The rows are grouped in 3 ways, from coarse to fine. Each group lies inside one group of the grouping before and may be the whole of it. The rows also spread widely along 11 directions, which tell nothing about the answers.
Some rows, each with its group in each grouping after it:
[ 13   7   4 -12  -2   9  -1  -7   1  -8   4  -2  -1 -10  -2  -9   2   7
   6  -5 -11   2   4  -5   1   0  10 -15 -10   6 -15  -4]
j_646 posi j_209
[ -9  -7  -2  -4 -11   5   0  -6  13  -6  -5  -2   2  -7 -11  -2  -7  -5
   4   2  15   3   4   0  -6  17  -7   3   7   0   8   8]
j_904 gevor j_996
[  8  14  -2 -11   6  24  -5  -9  -1  -6  -5   2   8 -10  11   9   0  -8
   0 -12  -7 -14   8   0  12  -8   2   5 -12  15  -5   0]
j_646 kagom j_444
[-13 -14  -6   2 -10  -8   8  -2   6   5  -7   3   3  -2  -8   6  -5  -1
  -2   3   6   0  -1   5  -7  16  -5   7   9  -1  12   4]
j_904 fova j_766
[-13  -8  -3  -4 -10  10  -6 -16  -2   2   3   5  -5  -5  -4  -4  -3   7
  11   8   9   9   3  14  -7  20   1   9  -1   7  -2   0]
j_904 fova j_261
[ 29  -7   7  -7  -7 -15   0   0   1 -10   0  -3 -12  -3   2  -3  16   1
  -3   2   1   3   4  -6  -8   5   7 -26   5  -6 -21  -8]
j_904 doba j_751
[ 13  -3   8   6  -2 -12  -7  11  -7   6 -12  -8 -11  -6  16  18   3 -10
 -28  -3   4  -1   3  -4   0 -14 -15   5   2 -11  12   3]
j_904 gevor j_875
[ 15  13   8  -4   2  -3  12   7  16   8   5 -10   7 -14 -25  -6   3  15
 -10  -1  -8  10   0 -13   2   2   2 -26  -4 -16   3  -9]
j_904 fova j_965
[-10  -2   3   5   7   2  -4  -1  10  -5   7  -1   7  13 -21 -15  -8   4
  17  10   6  25   8   0 -10  21  -5  -3  12   2  -6  -2]
j_646 vita j_412
[-11   1  -9  -2 -11   2 -15  13  15  -7  -4 -15   6  -3 -13  -4  -4 -10
  -6  -7  24   2   0 -13  -1   6 -19   8  15  -8  12  21]
j_904 Gapif j_866
[  8  19   4  -4   5   9 -14  12  -4  -3  11 -11   0  -9  -2 -20  -5  17
  10 -14 -24  15  -5 -12   7 -18  11 -16 -18   0  -8  -2]
j_646 kagom j_738
[ -2  15   4  -9  10  29  -8 -28   3  -2  -5   2   8 -18   4 -10  -7  -8
  -4   2  -5 -13  11  -1  14  -4  -1  -7 -13  12 -11   7]
j_904 gevor j_875
[  0   6  -6  -9  -9  14 -11  18   7   2  13  -3   6  -7 -20   3  -1  11
  10 -11  -1  10  -1  -8   8   7   4   3 -13   0   3  -7]
j_904 gevor j_875
[  8  -4  -8 -17 -24   7  -4  17  20 -12   1 -11   2 -17 -19   3  -2   0
  -2 -15  11  -3  -2 -19   0   7  -4  -7  -3  -3   6   8]
j_904 gevor j_875
[  3 -12  -5  -3  -5  -5 -16  20   7  -9  14   5   5  17 -20  -4   3  -5
  22   1   6  12   5  -8  -3  19   2  -8   5   4 -20  -7]
j_904 gevor j_996
[ 11 -13  -9  -8 -23 -17   7  15   6  -3   0  -6  -7  -5  -3   5   9  13
   4  -8   6   6  -9   2  -9  11   8  -7   8  -9   6   1]
j_904 fova j_261
[ -2   8   8   9  11 -11   2 -13  -6  18   1 -11  -6  -8 -10 -18   9  14
 -20  16   0  14   3   1  -2   0  -3 -15   4 -19  -3  -3]
j_904 fova j_261
[  3   5  18   7  11   1   5 -15  -1   8  -7   2  -3  -6   6  -4  -9   6
  -3  10  -9  15   4  11  -3   2  -2  -8  -2  -4   6  -5]
j_904 gevor j_875
[-21  -5  -8   0  -2  -1  10 -26   1   7   0   6   3 -11 -13 -29  -6  15
  10   9 -14  -1  -4   5  -2  13  14 -15  -2   4 -11   6]
j_904 fova j_965
[ -9  -6  -9  -6  -7   3  -5 -18 -12   9  -6   3  -7 -19   5   1   6  -5
 -22   2  -3 -22   5  -2   7  -4  -3   3 -11   6  -9   6]
j_904 fova j_261
[ -3  -6   2   9   4 -20  13 -16  -9   3 -12  -2  -9  -1  11 -11   1   8
  -3   6  -8   7  -4  11 -11   0   7  -7  11  -6   2   5]
j_646 kagom j_738
[  6  -3  11   4 -11  -9  -3  14  13  -5  -1 -10  -7   2  -6  -3  -9  12
  12   1  10  34  -4   4 -17  14  -7  -3  11 -12  16   1]
j_904 Gapif j_866
[ -3 -13 -15  -4 -15  -6  -5  17   6  -4 -11  -4   5  -3   3  19   2 -19
 -15 -14  15 -19  -2  -7   3   1 -13  15  11   0  13  17]
j_904 fova j_261
[ 11 -17  -7   1  -4 -18  -7  22  -6  -2   3  10  -1  14  -1  13  12  -9
   3  -5  -8  -5   2  -6   1   6   5  -4   2   5 -19 -10]
j_904 doba j_751
[  8   3  -5 -15  -8  12  -6  -6  -5   3   1   1  -4 -24   0   4   6   1
 -15  -9 -13 -20   5 -13  14 -10   5  -8 -25   7 -12  -3]
j_904 gevor j_875
[ 10 -14  -7  -1  -8 -19 -14  14 -13   4   2  -2 -13   1   2  11  21 -10
 -17   0   5 -10   5 -11   2  -3  -5  -1   0  -5 -15  -5]
j_904 gevor j_996
[ 10   4  11  -5   1   6   6 -23  -6   9  -8   0 -12 -21  10   7   6   3
 -18   6  -5  -4   9   7   2  -3  -1  -5 -13  -2   1  -8]
j_904 gevor j_996
[ 19 -13   6  -5 -11 -10   1 -13  -3   1  -8  -3 -18  -6   7  22  19  -9
 -25  13  27  -2  13   9 -12  14 -14   4  10  -8  -2  -8]
j_904 fova j_261

New rows, each followed by its group in each grouping:
[  9 -13   1  -7 -10  -5   4 -22  -9   3 -12   3 -16 -16  14  12  11  -7
 -23   7   6 -16   8   7  -5   3  -5   0  -2   3  -6   0]
j_904 fova j_261
[-22  -9 -16   0  -6   7  -9   5  -6   1  -4  11   7  -1   7   2  -9  -5
  13 -11 -10 -11  -4   5   9   1   6  17  -6  14   3  11]
j_904 gevor j_996
[  8   5   1  -8   1  15  -6   2  -2   2  11   3   1  -3 -10  10   6   7
   2  -2  -9   6  12  -4   5   6   2   1 -16  10 -11 -20]
j_646 vita j_412
[  3   9   3 -14  -8  25 -12 -29   2 -13  -4  -5  -7 -17  15 -16  -2   0
  13   1  14   2   5  11   0   4   5  -1  -2   7  -6  12]
j_904 gevor j_996
[ -3   3  -2   1   5  -9  12  -9   3  11   2   0   5  -6 -16 -14   4  12
  -3   7  -9   2  -2  -1   1   7   9 -19   2  -8  -7  -3]
j_904 fova j_965
[ -6   7  -2  -2  -3  10   7  21  21  -2   2   0  21  -3 -22   0 -16  10
  17 -16 -13  13  -7  -5   4  11   5  -4  -3   0  16   0]
j_904 doba j_751
[  1   0  -1   3   8  -5   2   5  -3  11   4  13   7   4  -6   4   3   7
   7   0 -24   3   2   1   7   5   9  -7 -10   6 -11 -15]
j_904 Gapif j_866
[  4  -5   6   1   1  -5   9  14  16   6  -1   3  12  -2 -23  11  -8  -2
 -10   0  -9   3   4 -11  -1  11 -10 -11  -1  -3   7  -7]
j_904 fova j_261
[ 13  -6 -15  -3  -3 -21  -3   7  -6  -1   3   4  -1  14   2   3  28   1
   7  -1   4  -5  -1   2   3   8  13  -8  13  -3 -22  -7]
j_904 Gapif j_866
[  1  12   2  -6   3  17   3 -11   9  -1  -4  -1  10  -8   5  -3  -6   4
   9  -5   1   4  -1  11   5   5   4   0   1   2   9   5]
j_904 fova j_261
[-17  -4   0   7  -1  -3  15 -17   8   4 -12   1   4   1  -4  -5  -7   7
   8   8  12  15  -2  21 -12  24   1   9  19  -6  18   6]
j_904 doba j_751
[ -9   1 -12 -13  -9  14 -10  -2   5 -12   9  -1   7  -5 -18 -18  -3   3
  17  -7   0  -2   2 -10   2  11   8  -4  -5  11 -16   7]
j_646 posi j_209
[ 12  -9 -14  -8 -13  -8  -1  10   5 -15  -7   6   4   8  17  11   8  -7
  18 -14   5  -8  -6   7   0   7   9   2  14   7  -4   8]
j_904 Gapif j_866
[-23  16 -16   2  10  12   1  -6   1  11  -3  -7  15  -5 -10  -5   2   5
  -7  -6   2  -4   0  -1  13  -2  -1  15   4  -2  11  10]
j_646 vita j_412
[ -1  -7  -7  -3 -12   0  -2  -1  -4   4   0   1  -8   0   3  15  11   4
   4   1  19   8   2  15  -4  16   1  18   5  -4   9  -6]
j_904 gevor j_996
[ 14  -2   1   3  -1 -11  -4  27 -14  10   2   5  -3  -2  16  13   2   9
  -3 -16 -34   0  -8  -2  10 -19  10  -5 -17   2   0 -10]
j_904 fova j_261
[  8   2 -10  -3   1 -12  -3  -3  -9   2   2  -3  -3  -1   2 -12  24   4
  -4  -1  -1  -7  -2  -3   6  -2  14 -14   6  -7 -22  -1]
j_904 doba j_751
[ 18  -2  10   2   5 -12   5   2   5  -5   0   3   2   6   4 -10  -3   4
  12   1 -14  10  -2   2  -4   1   9 -25   6  -2 -11  -3]
j_904 fova j_965
[  2  -6 -14  -4 -11 -11   0  -4 -12  -1  -2   1  -9  -5  14 -10  15  10
   9  -6  -5  -5  -8   8   2  -2  20  -6   2  -2 -11   5]
j_904 gevor j_996
[  2   0  -2  -1   4   1  21  -8  -3  21 -10  12   5 -14  -3  33  12  -4
 -26   1 -11 -20   9   5  12   3  -1   7 -13   0  10 -17]
j_904 gevor j_996
[-12  -3  -9  -1  -5  -5   3 -17  -1   0 -16  -6  -1 -15   3 -11   2  -8
 -18  -1   6 -18   0  -4   1  -2  -2  -3   9  -4   0  21]
j_904 doba j_751
[  1   0   0 -10  -8  22  -5  -7   4  -7  -2   3   0  -3   0  20  -4  -6
   6  -3  14   4  11  10  -4  16  -8  21  -6  13   6  -7]
j_646 kagom j_444
[  4 -13 -17   0  -4 -23  -9  25  -9  -1   5  -1   0  10  -9   4  17  -6
  -6  -9  -8 -11  -2 -18   3  -5   4  -5   2   1 -18  -3]
j_646 kagom j_738
[ 6  6 -5  1  4 -6  9 -2 -1  2 -1 -4  2  6  3  2 14 13  6 -1  3 12  0 11
 -2  6  9  1 13 -7  2 -5]
j_646 vita j_412
[ -2   2   9  -1  -3   0   5 -24   5  -2 -15 -16 -11 -23   0 -12  -5  -1
 -28   7   8   1   8  -8  -9  -3 -15  -8   6  -8   8  15]
j_646 vita j_412
[ -3 -15   2  -6 -15   5  -3  -3   7  -8   2   8  -2  -3  -3  -5 -14   6
  23   1  -4  12   0   7 -11  19   4  -4  -4  11  -3  -1]
j_904 fova j_766
[ -4 -14 -13  -3 -14 -16   8 -23 -11   4 -11  -1 -17  -9  12  -5  17   7
  -7   7  14  -7  -3  15  -8  10  10   1  11  -7  -4   7]
j_904 gevor j_875
[  3 -17   4   1 -10  -3  -1   4  -7  -5  -1  17  -7   8  15  12  -7   4
  23  -3 -14  12  -1  17  -9  14  12   6  -5  14  -4 -12]
j_904 doba j_751
[ -9 -15   0   6  13 -12  -6  -4  -4   6   0  13   7   3 -20 -10  -3 -17
 -14  12 -20 -17  13 -20   7   3  -6 -21  -6  10 -30  -2]
j_904 gevor j_875
